The rows are grouped in 4 ways, from coarse to fine. Each group lies inside one group of the grouping before and may be the whole of it. The rows also spread widely along 16 directions, which tell nothing about the answers.
(in the rows, 128 means zero)
Some rows, each with its group in each grouping after it:
[149  87 128 150 160 178 123 129 119 109 115 158  98 155 165 163 104 112
  93 122 108 113 110 175  94 142 130 185 128 145 144] : z599 z729 Nul z704
[124 136 112 127 138  91  80 160  47 119 116 108 114  91  89 189 144 115
  92 137 141 101 118 149  67 136  99 119  97 153  80] : z599 z729 gude z576
[166 129 150 133 136 111 104  88 129 120 117 171  93 124 181 152 136 181
 127 103  99 140 111 172 130 134 124 110 126 134 121] : z524 z253 Tem z153
[115 134 133 170 139 103 101 147  92 125  79 119 106 142 164 143  97 150
 124 105 140 148 133 140 126 119  88 198 145 123 122] : z599 z724 Bezar z754
[130  73 148 108 158 131  96 111 101 111 137 212 130  89 120 135 140  98
 134 145  91 110  92 164 139  72 145 161  96 135 110] : z599 z409 Nipid z6
[129 163 119 127 131 149 144 125 147 110 152  96 118 122 115 155 150 162
 132 155 132 127 143 131 121 166 133  72 117 140  89] : z524 z253 Tem z337
[ 84 160 115 121 126  95  83 155 130 110 120 139 108  73 168 139 135 207
 138  97 161 151 127 126 131 122 125  64 142 126  93] : z599 z724 Bezar z215
[173 134 162 118 151 123 128  87 161 111 107 123 147 167 185 162 107  95
 112 181 126 141 116 113 116 109 153 147 129 111 199] : z524 z612 gim z832
[ 62 103 159 120 189 170 158  74 113 105 154 167 141  63 106 200 132 141
 146 207 103 111 117 159 148 115 138 169  59 135  90] : z599 z815 ses z678
[138 146  70  64 136 144  98 107 123 119 116 131  87 121  84 116 144 119
 136 131 167  76  93  98  70 127 178 148 159  78 147] : z599 z729 Mobub z786
[104 164  73 133 119 161 130 104  89 132 179 145  92 105  60 100 108  54
 130 157 153  95 124 149  90  94 151 201 103 107  76] : z599 z729 gude z992
[113 108  87 137 162 106  66 149 119 152  87 146 140  98  97 135  84 158
 111  92 143 166 118 111 136 140 164 184 177  62 151] : z599 z815 rukim z907
[109 103 131  95 146 164 112 147 105  99 131 114 119 156 145 125 165 124
 112 162 129  85 129 143  94 103 120 132 142 145 132] : z524 z612 fudaz z983
[189 140 128 122 106 116 144 190 123 151 121 112 137 137 125 107  77  63
 124 136 141 165 122 114 175 109 177 132 136 102 146] : z524 z612 Bavi z477
[102 154 111 120  84  88  99 145 177 107 162 150 165 104 132  50 114 113
 156 122 139 174 136  90 182  77 152  73 139 109  89] : z599 z724 zav z717
[ 66 187 115 144 133 125 177 138 164  97 106  92 101  26 106 189 145 185
 133 141 181 164 146  79 117 185 129 101 151 139  89] : z599 z724 Kule z230
[174 140 142 132  76 101 159 160  87 130  85 121  96 123 124 108 109  43
 104 134 115 145 105 148 136 115 117 176 135 145 123] : z599 z729 Mobub z48
[ 79  44 135 137 175 135  66 122 131 115 110 153 192 130 142 183 135 163
  58 143  68 125 118 143 109 149 115 141 139 131 158] : z599 z724 zav z473
[168 147 171 160 137 100 107  67 159 121 113 104 152 132  99 170 168  69
 110 197  99 137 144  98 113 119 125 163 123 122 161] : z599 z409 Nipid z6
[147 135 149 126 155 169 140 101 134  78  91 119  99 173 169 158 146 130
 114 158 115 106 110 152  76 132 105 163 133 153 146] : z599 z409 Nipid z6
[134  97 123 186 170 115  65 105 158 149 121 143 174 109  86 164 119 117
  96 140 102 164 144 102 127 144 154 178 156  85 160] : z599 z724 Kule z230
[ 81 100 144 109 108  95 100 122  95  97  86 119 143 137 137 121 170 147
  95 143  77 119 114 147 128 123  68 140 140 155 111] : z599 z729 Nul z704
[168  72 152 116 146 182 142 137 146 120 103 155 138 131 117 137 147 103
 111 160  59 126  91 150 154 143 168 132 138 132 158] : z599 z724 zav z473
[166  58 140 101 175 183 111  86 111 132 114 145  97 169 116 172 153 106
 135 151  97  47 108 135 113 140 160 212 119 113 175] : z599 z729 gude z992
[108 176 136 132 121 133 146 148 117 102 122 119 112  97 138 120 130 131
 148 162 139 154 121 146 144 102 122 109 114 139  83] : z599 z724 Bezar z215
[ 68 174  98 117 114 177 129 138 172  93 140  90  92 108 149 125 185 159
  99 149 171 108 154 111  69 142 131  85 184 139 125] : z599 z724 Bezar z215
[126  62 142  93 131 149 110 179  95 113 114 115 130 160 127 120 155 139
 143 133  93  87 122 142 161 130 120 121 124 147 108] : z599 z729 Mobub z786
[122 189  89 105 106  89  52  90 134  89 163 135 111 158 134  64 146 114
 153 116 175  97 131 116  73  64 117 111 134 106  85] : z599 z815 ses z678
[139  97 159 149 124  83  76 229 122 140 101 146 100  91 180 113 131 149
 166  73 156 166 158 107 198  85 140 108 167 135 118] : z599 z724 zav z717
[169 140 107 125 146 144 145 145 148  64  38  85 136 149  55  92 170 107
 145 161 113 161  97  91 110 154 118 157 186 115 120] : z599 z729 Nul z704
[126 105 128 123 113 113 145 126 133 142 113 128 142  91 102 160 103 126
 119 130 102 147 116 111 181 170 151 146 117 114 127] : z599 z729 gude z576
[109 149 117 154 103 134  84 132 178 140 180 111 148 107  84  98 170 112
 120 157 114 143 173 102 147 120 157  77 151 114 106] : z599 z724 zav z717
[131 123  96 119 125  51  70 166 136 101 104 107 196 142 132 145  72 120
  94  94 159 157 117  80 108 145 126 104 133 109 128] : z599 z815 rukim z907
[123 141  99 140  99 127 115 162  94 179 113  91 119 148  86 102  85 136
 120 109 111 144 138 143 176 156 143 173 146  86 117] : z599 z815 rukim z907
[109 158 114 113  83 129 131 114 100 199 141 106 106  87  64 140 122 122
  92 151  93 120 129 151 165 162 170 145 126  90 129] : z599 z815 rukim z907
[113 142 123 119 220 157 133  76 121  53  61 148 126 119 105 154 136 129
 160 193 149 136  85 118  68  92 117 226 135 106 132] : z599 z409 Nipid z6
[113 139 137 100 172 100 110 110 113  69  87 103 174 151 150 176 109 140
 136 182 139 131  98 111 102 117 105 130  91 127 128] : z599 z729 gude z992

New rows, each followed by its group in each grouping:
[190 129 103 140 161 163 134 110 161 109 124 123 181 164  64 146  81 110
 136 156  82 153  87 118 138 178 173 125  93  95 119] : z599 z724 zav z717
[136 117 145 109 130  85  46 127 138 126 107 142 108 128 139  77 183 115
 171 123 156 117 150  87 146  54 145 152 184  93 151] : z599 z815 rukim z907
[152 154 151 115 116 139 131 138 160 149 182 144 125 108 169 133  93 137
 149 150 124 159 132 145 197 111 193  53  93 114 127] : z524 z612 fudaz z983
[185 167 113 129 160 129 110 131 119  76  51 126 115 170 113  79 123 141
 178 130 126 162  77 130 112 110 118 157 157 101 108] : z599 z724 Kule z230
[ 75 158 125  96 106 121 110 132  55 156 112  94 103 156 147 110 102 126
 119 170 135 102 129 158 130  84 113 192 124 103 139] : z599 z729 Mobub z786
[118 123 112  80 129 104 108 141  91 108 119 131 124 159 162 135  79 131
 141 108 162  90 104 126 121 107 128 154 100 116 118] : z599 z815 ses z678
[152 144 104 123 130 184 119 149 133 134 144 102 167 148 100 156 103  84
  32 186  85 138 100 180  78 168 172  86 124 122 154] : z599 z815 rukim z907
[107 106 135 101  84  93 126 107 153 145 186 159 138  68  94 137 135 121
 151 114 107 107 139  99 204 133 163  95  83 127  85] : z599 z409 Nipid z6
[104 105 186 145 153  89  99  76 182 103 154 159 175  88 159 180 144 135
 147 168 109 149 152  98 174 101 130 110  88 137 126] : z599 z409 Nipid z6
[144  97 137 122 159  97  73 109 119 116 157 138 160 153 138 162 113 130
 142 130 128 105 133 114 130 112 132 126  84 120 118] : z524 z612 fudaz z983
[188 116 143 114 127 146 130 128 126 176 163 148 125 130 119 140  91  77
 134 158 105 125 121 142 180 112 206 132  98  95 156] : z524 z612 gim z832
[127 120 159  95 183 150 102  77 144  94 122 166  90  95 133 149 200 164
 197 166 133  87 114 113 127  91 153 126 125 121 125] : z599 z724 Kule z230
[ 75 116 145 142 206 154 106  80 120 127 126 147 137  94 122 202 121 180
 147 184 118 127 129 133 135 122 143 178  97 104 133] : z599 z724 zav z717
[ 51 111 135 122 112 133 159 153  57  99 110 104 118 170 194 139  74 122
 100 140 137 100 129 168 113 110  57 212 100 168 101] : z599 z729 Mobub z786
[147 120  95 112 133 133 147 134  81 156 139 107 142 113  57 198  91  89
  75 157 120  98 108 135 100 181 157 156  88 118 123] : z524 z253 Tem z337
[120  91 143 139 159 134  68 142 107 135 123 130 149 146 156 169 128 136
  92 149 105 113 129 152 116 118 128 138 122 126 154] : z599 z724 Bezar z215
[153 105 144 112 168 149 127 153  72 140 115  66  96 186 114 179 128 127
 170 151 156  60 151 105 133 134 129 193 102 119 138] : z524 z612 fudaz z983
[120 139 115 115  69  71  97  95 114 118 103  90 126 178 114  94 152 110
 113 108 116  89 132  90 108 129  82 171 150 125 122] : z599 z724 zav z717
[152 134  90 131 141 129  76 133 152  96 145 132 138 184 160  98  83  89
 138 115 176 125 130 102  93  95 148 150 136 100 137] : z599 z729 gude z576
[124  93 148 177 110 121 111  81 146  77 122 133 173 150 103 107 180  66
  73 166  47 141 132 148 104 127  67 167 140 168 100] : z599 z729 gude z992
[164  97 151  71 183 202 106 153 130 100 107 142  98 166 149 109 168 147
 184 167 120  89 103 150 146  89 176 118 141 111 150] : z599 z815 ses z678
[ 78 139  83 113  85 153 194 114 128 102 126 139 103  84  97 128 114 135
  94 106 112 116  95 139 113 184 119 146 129 148  76] : z599 z724 zav z473
[116 162  98 112 133  95 112 136 158  83 145 138 125 110 172 128 101 121
 132 108 213 139 133  78  89  97 140 108 145 117 120] : z524 z612 Bavi z477
[117  93 127  69  84  91 112 162 101 127 132 139 127  90 100 104 155  96
 134 125 120  94 114 109 161 107 142 105 123 135 101] : z599 z729 Mobub z786
[117 182 116 113 143 140 134 106  93 192 113 128  42  46  81 176 122 144
 156 160 160 121 127 127 152 129 197 187 130  67 149] : z599 z729 Nul z704
[ 89 132 164 135 142  61  75  55 154  86 109 147 142 133 204 160 140 218
 158 109 119 135 130 109 142 121  77 117 114 133 114] : z599 z724 Kule z230
[159 132  99 122 131 141  66 194 123 140 129 120 126 147 102  83 129  84
 127 134 148 128 132 115 117  88 177 119 167  96 142] : z599 z724 zav z717
[160 188 180 150  87 113 182  80 160 170 157 137  69  46 123 163 126  99
 172 166 124 157 148 121 211 131 180 126  90 118 117] : z599 z729 Mobub z786
[ 80 109 125  87 118 131 106 101 119 138 145 145 117 123 168 161 123 172
 103 120 115  79 115 140 125 142 138 123 116 127 141] : z599 z724 Kule z230
[125 133  60 160 100 191 153  72 209  93 195 174 117 155 122  60 104 134
 114  81 111 138 131 145 113 169 143 139 157 120  78] : z524 z253 Tem z337
[134 115 137 116 198 172 149 140 122  86 148 142 110 161 185 161  85 158
 202 146 180 108 134 132 140 100 145 148  80 132 100] : z524 z253 Tem z153
[154 138 156 152 180 111 111  78 143  73 157 166 111  99 148 178 158 107
 168 160 168 116 141 116  86  87 120 132  91 154  89] : z524 z253 Tem z337
[153 135 132 118 127 129  91 136  92 158 142 101  76 146 120 151 139  99
 148 141 155  70 153 121 118 113 149 157 115 113 137] : z599 z729 Mobub z48
[138 108 167 103 119 104 146 113  97 117  90 114 130 157 144 129 120  65
 149 174 123 105 118 108 162  87 120 214 110 125 154] : z599 z729 gude z992
[104 124  92 120 108 142 150 114 168  77 152 177 112 108 144  68 118 130
 140  89 142 142 118 123 128 114 133 130 156 132  79] : z524 z612 gim z832
[ 94 145 120  87 168 153  87 139  44 162 115  92  62 129 132 184 148 202
 130 149 154  67 134 160  96 126 134 150 127 106 140] : z524 z612 fudaz z983
[ 92 157 107 176 170 176 109 131 140 120 126 124 147  92  95 132 121 126
  96 196 116 193 136 158 110 121 145 146 153 103 120] : z599 z729 gude z576
[134  63 160  78 190 141  94  90  69 141 104 178 110  82 133 243 149 110
  76 183  96  63  79 167  76 124 160 172  93 129 189] : z599 z729 Mobub z48
[143 158 126 134  71  98  79 118 143 159 184 160 167 101 104  79 117  70
  85 153  75 169 121 169 162  94 169  67 113 109 108] : z599 z815 rukim z907
[142  90 126 135 129  96 118 115 147 128 158 177 203  96 111 149  80  93
  89 142  87 171 106 135 161 134 158 115  93 119 118] : z524 z253 Tem z337
[176 122 125 123 138 128 121  85 114 145 116 154  67 125 137 168 121 122
 122 103 134  96 112 134 102 141 155 183 136 108 155] : z524 z612 gim z832
[140 141 101 148 185 156 139  72 158 141 139 217 104  31  88 156  83 154
 152 128 127 188  94 141 153 135 209 163 128  66 117] : z524 z612 gim z832
[ 74 152  95 125  49 131 171 119 176  76 163  88 165 142  96  78 142  95
  89 137 107 127 144 104 123 159  91 103 133 163  67] : z599 z409 Nipid z6
[130 142 168 102  69  88 158 111 105 146 132 115  87 109 136 136 140  89
 155 146 121  98 136 116 189 112 129 151  92 142 115] : z599 z729 Nul z704
[ 85 145 109 180 158 193 107 120 157 124 173 149 102  64 107 143 157 133
 103 167 130 154 161 160 101 127 153 126 151 126 101] : z599 z729 gude z576
[ 92 103 134 175 132 142 104 105 177  64 160 184 115  92 148 104 184 170
 143  92 102 138 144 144 125 127  89  97 144 175  45] : z599 z724 Kule z230
[103 124  89 112 123 127  76 158 121 119 122 143 128 152 161  82  90 152
 119  98 140 140 118 142 123 107 134 130 157 101 125] : z599 z729 Mobub z48
[146  96 150 119 182  98  40 142 145 106 144 171 135 122 202 185 113 164
 147 102 164 118 131 121 122  98 156  81 105 123 138] : z599 z815 ses z678
[168 159 180 144 156 137 138 154 102 162 160 124 102  92 155 193  96  69
 140 200 159 142 148 148 152  77 181 133  77 126 148] : z524 z612 fudaz z983
[196 124 131 117 161 111  96 163  89 149  91 102 146 140  69 155 102 107
 160 160 112 140 104 120 162 135 167 135  99  87 133] : z599 z729 Mobub z48
[102 145 144 125  66 114 182 134 125 121 128 116 130 120 150 109  93 109
 115 132 106 151 125 146 182 137 112 139 110 150  94] : z599 z815 rukim z907
[160 116 176 128  63  68 113 194  80 173  88 106 114 110 128 115 140  77
 103 125  96 144 138 142 195 106 123 141 145 138 135] : z599 z815 ses z678
[147 160  80 118 137 117  88 128 135 109 130 100 159 163  74  81 132 108
 139 154 149 139 133  97 103 108 143 129 154  84 113] : z524 z253 Tem z153
[ 86 123 146 127 123 115  83 116 127 171 156 159  98  76 153 145 139 152
 135 130 131 118 154 126 168  94 162 137 132 107 141] : z599 z724 zav z717
[109 138 131 112 145  90  88 127 137 131 100  82 162 179 166 156  81 171
 152 136 155 130 141  71 155 128 135 147 124  85 168] : z599 z724 zav z717
[137  69 175 129 114 108  97 134 122 139 113 136 117 143 145 125 171 123
 149 119  90  97 147 115 183 111 119 155 137 140 137] : z599 z724 zav z473
[161 129 133 152 148 130 106  62 106 135 109 148 134 132  83 148 149 139
  96 160  49 143 101 182 114 151 115 162 123 115 118] : z524 z253 Tem z337
[106  93  74  96 132  97  43 184  65 151 138 123 122 137  83 113 117 144
 156  76 164  67 133  98 134 111 140 149 125  90  92] : z599 z724 Bezar z754
[126  94 108  60 140 140  85 134 165 145 107 124 135 120 113 149 156 197
 132 115 113  96 108  83 154 174 197  74 164  80 177] : z599 z724 zav z473
[100 113 112 101 116 118 121  79 128  90 110 155 148 165 144  88 100 159
 135 107  90 125  89 146 146 132 103 163 122 115 101] : z599 z815 rukim z907
[156  87 148 119 158 139  81 155 114 170 174 147 152  40  33 182 190  81
  99 195  87 119 136 134 146 120 201  71 109 119 127] : z524 z612 fudaz z983
[100 127 115  91 152 108 136  88 122  65  73 108 185 145  94 125 138 126
 112 184 110 138  89 100  96 124  98 163 141 113 127] : z524 z612 gim z832
[120 106 138  87 119  92  92 145  88 165 104  97 129 134 117 158 128 105
 120 154 133  91 134  97 153 115 150 169 126 100 174] : z599 z729 Nul z704
[ 41  97  92 130 117 107  69 139 101 131 173 132 196 114  93 136 112 155
  74 126  91 118 134 144 125 143 105 105 104 131  75] : z599 z724 Kule z230
[185 198  78 107 122  51  40 109 135 111 156 165 131 115 104  70 102 103
 168 101 180 155 101  98 104  62 170  78 123  70  94] : z524 z612 fudaz z983
[ 84  99 117 109 137 114 107 138 142 122 133 110 148 106 104 150 132 175
 157 124 134 118 147  84 170 159 137 113 122 112 103] : z599 z729 Mobub z48
[163 159  89 125  96  83  91 192 118 136 112  94 135  96  37  69 165  61
 115 132 155 157 140  78 121 102 151 116 194  95 109] : z524 z612 Bavi z477
[113 101 133  79 111  74  89  71 141 130 121 186 169 126 188 142  74 111
  82 132 100 133  80 128 143 103 155 145 110  99 188] : z599 z729 Nul z704
[149 194  93 137 165 137 128 136 142 107 100 124  99  84  77 134 112 140
 173 139 176 170 114 101 115 128 166 141 142  87 101] : z599 z409 Nipid z6
[140 122 157 155 154 122 123 136  79 127  72 104 124 131 108 179 133  98
  98 172 103 133 124 148 108 125  99 206 125 138 141] : z599 z409 Nipid z6
[193  82  95 120 105 128  81 137 201  79 139 189 120 113 105  68 175 125
 137  51  99 134 102 110 126 155 159  53 175 133  88] : z599 z729 Mobub z786
[103 176 121 115  95 124 130 144 152 101 105  92  99 141 188 117 131 143
 105 133 157 141 137 120 109 130 118 105 168 136 143] : z599 z729 Nul z704
[142  94 147 129 141 180 122 104 104 132 142 180  64 112 132 119 185 120
 118 136  87  93 122 187 121 101 136 169 147 141 119] : z524 z612 Bavi z477
[ 96 157 118 129  76  68 116 109  82 153 113 130 132  82  95 114 124 118
  73 136  91 160 116 156 135 120 106 148 140 118 105] : z524 z612 gim z832
[105 172 119  67 103 102 105 143 125 127 132 118  95 116 168 103 123 107
 147 141 202 102 132  95 122  68 166 123 147 101 151] : z599 z815 rukim z907
[114 143 152 109 122  37 108 142 104 128 106  99 139 100 111 120 136 138
 203 139 166 144 155  60 199  80 118 138 119 105  96] : z524 z612 gim z832
[154 122 113 129 105 135 159 141 121  98  87 132  89 175 159  73 106 119
 140  90 138 135 116 135 133 125 105 198 170 132 116] : z524 z253 Tem z337
[133 158 119  80 110 118 108 101 124 143 136 160 111  96 131 120 112 136
 130 145 114 131  88 150 145 112 176  97 113  94 132] : z599 z729 Mobub z786
[ 96 183  86  73 124 129 131 143 110 105  84  76 106 170 147  90 119 174
 144 144 183 121 119 108 104 116 121 144 173  94 137] : z524 z253 Tem z337
[133 121 180 135 121 115  89 141 128 126 145 115 153 127 148 129 194 117
 103 194  85 139 157 157 146  92 115  69 132 158 126] : z524 z253 Tem z337
[168  80 152 102 109  45  65 172  99 116 108 137 178 134 107  85 158  72
 139 132 105 137 122 100 168  65 121 107 135 129 114] : z524 z612 gim z832
[117 135 135 124 131 115 157 132 161  90 106 123 150 106 103 109 120 128
 184 146 134 166 128  81 189 118 135 146 125 116  95] : z599 z409 Nipid z6
[140 151 138 150 123  84  46  92 134 186 163 108 140 117  90 141 163 132
 115 154 109 135 173 110 151 114 154 113 140  78 145] : z524 z612 Bavi z477
[128  96 103 174 141 148 120 122 179  91 117 133 150 159 155 140  88 108
  77 106 128 153 134 114  87 166 121 179 165 127 148] : z599 z729 Mobub z786
[169 114 124 125 129 172 128 127 103 109  94  99  85 211 105  83 150 151
 182 117  88  94 120 152 151 149 104 173 135 123  94] : z599 z729 Mobub z48
[112 103 127 133 160 133 105 129 117 157 120 148 101  62 108 201 136 133
 104 132 142 108 132 113 113 145 167 168 143 111 156] : z599 z724 Kule z230
[103 194  74 132  55  98 114 113 177 172 150  99 135  87  82  90 103 101
  87 129 142 171 149  84 149 150 181 121 176  67 147] : z599 z729 gude z992
[171 124  85 127 135  98  67 150 122 111 110 152 123 147 106  89  96 110
 146  72 155 134 107 112 114 110 145 157 151  89 107] : z599 z815 ses z678
[104 152 100 115 168 227 164 113 159  95 119 114 125 161 121 100 103 144
 148 193 125 143 110 144 124 132 162 166 147  90 137] : z599 z729 Mobub z786
[138 149 149 113 146 143 131 138 124 134 127 134 110 104 125 116 146 162
 179 171 121 153 129 146 186 101 159 103 125 110 108] : z524 z253 Tem z337
[129 132 110 148 221 188  97 104 119  89  72 129 120 140  94 149 142 168
 136 180 113 148 100 155  74 135 128 184 156  95 132] : z599 z729 Mobub z786
[111 109 118  87 138 108 117 136 108 105 103 129 150 114  78  91 160 133
 162 157 124 128 115 103 158  99 129 145 144 109 100] : z524 z253 Tem z337
[151 147 135 151 127 109 142 117 151  95 115  83 150 153 103 141 117 123
 168 146 123 148 139  91 161 160 113 134 103 127  91] : z599 z729 gude z992
[148 114 132  97 152 126 134 135 118 112 102 145 152 111 136 168 112 124
  94 163 114 145  90 144 117 133 153 116 123 124 149] : z524 z253 Tem z153
[123 122 116 124 153 125 103 103 107 126 118 158  88 105  98 129 136 146
 181 112 141 102 120 111 139 110 143 186 124 102 101] : z599 z724 zav z717
[109 172 122 110 135 161 131 112 167 158 149 120 111 112 168 173  83 154
 111 157 150 138 135 125 140 139 196 119 126  87 182] : z599 z409 Nipid z6
[ 83 143 118 125 140 126 112  82 149 102 121 134 104 111 137 130 141 199
 163 121 136 129 134 115 136 141 117 140 140 111 100] : z599 z729 Mobub z786
[ 77  86 165 145  82  82 138  96 117 138  91 139 123 106 129  86 171 151
 121 112  68 152 151 124 209 117  72 211 176 131 112] : z524 z612 Bavi z477
